There are 3 nested groupings, the coarsest first. Each group lies inside one group of the grouping before and may be the whole of it. The rows also spread widely along 12 directions, which tell nothing about the answers.
In the rows, 128 means zero.
Known rows, each followed by its group in each grouping:
[138 146 117 167 117 137  97 118 140 131 140 115 141 128 167 169 142 154
 124 101] => k565 lipir Rap
[148 149 105 155 136 154 150 127 133  85 105 139 141 140 171 106 127 154
 132 129] => k565 zerir rizo
[151 137 137 147 158  95 110 111 128 172  53 132 213 201 100 144 128 172
 160 122] => k767 bogoz ket
[134 131 163 141 157 131 152  98 121 158 131 133 128 161 106 146  89 108
 152 150] => k565 lipir koli
[126 118 156 110 156 106 136 159  86 122  99 163 173 122 124 146 130 134
 175 129] => k565 sopuv Kavaz
[146  99 139 165 134  99  82 125 143  93 100 105 153 173 170 123  63 161
 179 154] => k767 Nif met
[143 187 155 139 140 116  94 125 140 165 155  85 120 123 150 194 178 166
 149 112] => k565 zerir zirid
[ 97 116  95 163 152 125 142  90 105 116  97 180 148 151  93 136 116  96
 140 117] => k565 puse feko
[124 140 202 174 142 148 105 114 149  79 155  81  61 144 150 132  73 140
 151 163] => k767 Nif Meval
[159 213 128 142 167 129 138 134 132 169 101 150 197 107 125 127 173 168
  89 123] => k565 zerir Savag
[ 77 154 128 151  94 143 107 176 146 124 148 152 147  86 147 124 130  86
  78 173] => k767 Nif poku
[115 157 107 126 118 162 131 118 145 139 126 160 134 128 137 113 139 116
 157 114] => k767 bogoz fere
[114 159 125 140 134 176 137 114 109 139 154 140 139 149 130 184 149 142
 128 113] => k565 sopuv Fuzor
[126 114 194 191 141 110  83 106 160  55  72  97  97 137 137  88  77 153
 155 120] => k767 tuke tusi
[142 157 151 132 104 148 120 191 134 116 167 118 147 112 200 149 139 145
 123 165] => k767 bogoz fere
[129  93 131 141 100 151 115  88 161 145 148  90  82 206 157 148  79 112
 206 143] => k767 Nif Meval
[149 152 156 118 163  91 139 133 126 166 126 127 149 141 131 135 107 126
 170 173] => k565 lipir koli
[181 173 156 119 175 129 176 146 107 141 147 156 148  92 156 119 129 133
 142 146] => k565 lipir Rap
[148 114 169 145 139 136 159 151 103 148  82 148 194 171 113 139 126 134
 127 141] => k767 Nif poku
[159 106 132 143 117 158 152 119 124 109 164 102  91 169 189 168 116 133
 176 129] => k565 zerir zirid
[133 195 108 158 152 140 169 123 132 155 139 130 136 138 125 149 175 129
  97 152] => k565 sopuv Fuzor
[161 134 101 150 127 159 108  97 123 181 155 153 176 138 153 175 124 134
 140  85] => k767 Nif Meval
[140 156 159 142 110 135  66 156 140  87 117  88 140 124 196 159 153 215
 161  95] => k565 lipir Rap
[118 188 116 140 147 151  96  82 162 147 139 145 127 106 129 115 105 131
 131 116] => k565 zerir Savag
[ 97 121 158 131  72 150  88 141 175 157  94 137 150 116 138 102 112 103
 131 107] => k767 bogoz ket
[ 73 167 152 127  66 150  92 140 195 182  98 120 128  97 122 106 158 102
 104 109] => k565 lipir Rap
[121 129 118 159 110 134 127 147 137 114 115 125 151 169 155 138 131 132
 126 160] => k767 tuke tusi
[182  95 160 161 160  78 194 159  87 103 105 133 113 109 156 139 164 108
 161 120] => k565 lipir Rap
[106 141  71 177 138 141 102 102 123  88 156 133 124 172 151 167 118 139
 150 149] => k767 Nif poku

New rows. What belongs after each?
[142 109 194 169 152 143  70 113  85  92 161 130 147 111 153 208  77 169
 144  82] => k565 lipir koli
[145 186 121 152 123 148 138 138 153 163 118 132 170 113 150 126 161 146
  85 125] => k565 sopuv Fuzor
[ 99 147 105 169 121 135 158 134 145 100 128 130 100 137 141 117 136  96
 107 170] => k565 lipir Rap
[164 155 149 144  85 146 157 159 160 190 134  95 112 117 169 146 214 117
 124 105] => k767 Nif Meval
[104 176 136 120 119 145  86 162 134 109 163 143 133  59 174 143 143 143
 135 119] => k565 sopuv Kavaz
[124 133 120 191 131 129 118  99 152 107 139 112 101 157 144 136 106 113
 123 151] => k767 tuke tusi
[152 152 162 157 120 151 110 123 153 181 136 136 180 121 140 135 101 123
  86 131] => k767 tuke tusi
[124  88 147 153 113 152  98 133 105  93 128 136 159 142 166 173  93 150
 147 102] => k565 sopuv Fuzor
[121 190 100 123 140 128  90 130 162 119 122 161 157  95 160  78 109 144
 152 141] => k767 bogoz ket
[140 119 228 102 169 105  80 140  87 161 170 157 169  94 124 179  58 115
 180 138] => k767 tuke tusi
[128 156 135 130 100 178 133 161 142 100 125 124 137 132 182 125 143 160
 124 133] => k565 zerir Savag
[ 58 127 103 139 114 128  57 125 143  95 115 146 150 154 132 125  79 128
 167 157] => k767 Nif met
[151 124 161 120 110 147 103 139 142 156 204 119 129 127 191 158  63 106
 158 171] => k767 tuke tusi
[100 165  58 161 128 106  99  97 160 128 144 112  95 138 148 152 158 122
 160 134] => k565 sopuv Kavaz
[123 102 114 158 119  97 129 134 141 159 107 133 164 148 135 139 104  92
 122 160] => k565 sopuv Kavaz
[141 161 176 130 144 171 198 144 118 128  71 134 147 191 104 115 172 156
 144 136] => k767 bogoz fere
[112 156 144 145 118 128  85 157 137  99 133 130 141 103 163 136 138 146
 134 134] => k767 tuke tusi
[128 128 124 109 127 124 109 141 118 187 164 158 199 159 143 167  79 104
 146 185] => k767 tuke tusi
[148 158 144 151 140 153 109 103 134 135 166 116 110 133 153 161 127 146
 161 112] => k767 Nif poku
[135 125 130 188 139 149 139 109 129 105 126 160 140  92 143 115  93 105
  85 110] => k565 sopuv Fuzor
[134 144 117 129 140  79 129 172 125  75 132 109 110 131 192 128 140 146
 192 185] => k565 puse feko
[133 151 105 139 123 138 102 102 161 129 114 117 131 175 155 122 120 156
 186 125] => k767 bogoz fere
[118 132 147  91 113 182 159 159 103 115 181 150 112 128 172 155 121 114
 174 147] => k565 lipir Rap
[100 176 162 108 137 142 131 123 154 155 128 100 109 177 112 137 120 136
 169 181] => k565 sopuv Kavaz
[168  65 158 159 124 116  95 138  93 112 153 150 146  86 184 174  99 116
 169  74] => k767 Nif poku
[142 173 102 135 142 147  95 114 133 138 163 161 166 108 163 138 113 143
 140 123] => k767 tuke tusi
[105 169 178 180 125 147  90 142 139 112 117 122 142 107 124 151 150 151
  85 111] => k767 bogoz fere
[145 105 172 189 177 100 100 112 105  70 129 155 124  81 140 122  63 116
 142 118] => k767 Nif poku
[ 84 143 170 105 103 186 113 175 107 114 161 153 147 100 149 168 126 128
 127 132] => k565 sopuv Kavaz
[ 45 102  72 149  82 173 104 119 136 120 159 175 141 141 135 154  77  59
  98 158] => k565 zerir Savag
[122 106 139 131 107 113 120 133 148 194  97 147 183 160 117 129  99  87
 138 147] => k767 bogoz ket
[196 106 166 190 143 104 121 137  97 116  72 134 178 108 153 164 189 174
 128  31] => k767 tuke tusi
[152 142 106 179 110 112  75 117 175 135 129 120 141  93 183 113 114 130
 125 110] => k767 Nif poku
[ 98 198 150 160 156 156  92  92 153 105 118 127 115 115 113 121 120 159
 116 114] => k565 zerir zirid
[119 141 104 148 132 104 112 122 141 121 145 129 111 115 158 138 124 111
 156 141] => k565 lipir Rap
[107  73 106 150  78 131 140 129 150 155 100 134 143 168 141 134 110  71
 130 136] => k565 zerir zirid
[154 104 111 129 110 129 130 176 114 107 168 123 157 152 218 168  96 136
 150 186] => k565 zerir Savag
[173 200 174 105 146 136 184 183 133 171 159 122 146 123 162 122 157 130
 126 201] => k767 tuke tusi
[ 98 146  74 132  76 141  90 130 159 151 179 128 110 103 183 164 153 102
 149 116] => k565 lipir koli
[133 159 180 161 118 149 150 156 131 198 126 117 178 133 113 182 164 122
  50 143] => k565 sopuv Kavaz
[127 135 185 124 110 145 122 171 109 159 190 116 127 126 158 208 147 114
 139 145] => k767 bogoz ket
[111 204 134 137 141  98  88 128 176 139  74 125 146  93 123  84 157 158
 136 120] => k565 lipir Rap
[127 175 144 162 167 125 109  74 157 127 116 134 115 115 115  98  87 131
 140 127] => k565 puse feko
[191 123 154 148 165 102 149 105 126 146  90 136 151 149 136 112 117 137
 176 112] => k767 tuke tusi
[185 142 155 155 148 139 104  83 154 142 117 147 153  82 162  92  68 144
 141  78] => k565 puse feko
[173 115  72 179 118 131 115 131 105 123 116 138 201 155 187 191 164 179
 120  79] => k565 lipir Rap
[146 104 158 170 154 160  84  64 103 114 185 126 109 140 148 211  64 140
 160  81] => k565 zerir Savag
[164 147 157 137 116 152 129 156 130 142 140 140 163  86 181 137 134 143
 113 106] => k565 lipir Rap
[115 141 131 154 104 139 151 157 139 112 141 114  99 142 159 141 167 108
 129 158] => k767 tuke tusi
[108 131  73 175 144 107 116 100 129 142 146 120 145 191 128 187 110 117
 130 176] => k565 sopuv Kavaz
[ 96 119 159 146 106 155 114 147 139  83 101 133 133 152 142 110 103 131
 139 148] => k767 tuke tusi
[ 97 108 129 155 129 130  75 106 117 109 155 141 126 123 142 180  85 114
 149 116] => k565 zerir Savag
[122 106 174 168 134 121  74 105 110 171 118 147 172 114  99 186 116 116
 129  70] => k767 Nif met
[145 100 114 170  82 140 115 172 112 146 164 124 167 131 191 209 165 122
 103 118] => k767 Nif Meval
[151 128 130  91 121 118 148 152 129 219 159 152 178 120 152 150 109  82
 152 164] => k565 sopuv Kavaz
[155 156  68 127 123 170 128 104 147 138 166 150 161 153 193 123  80 142
 152 152] => k565 puse feko
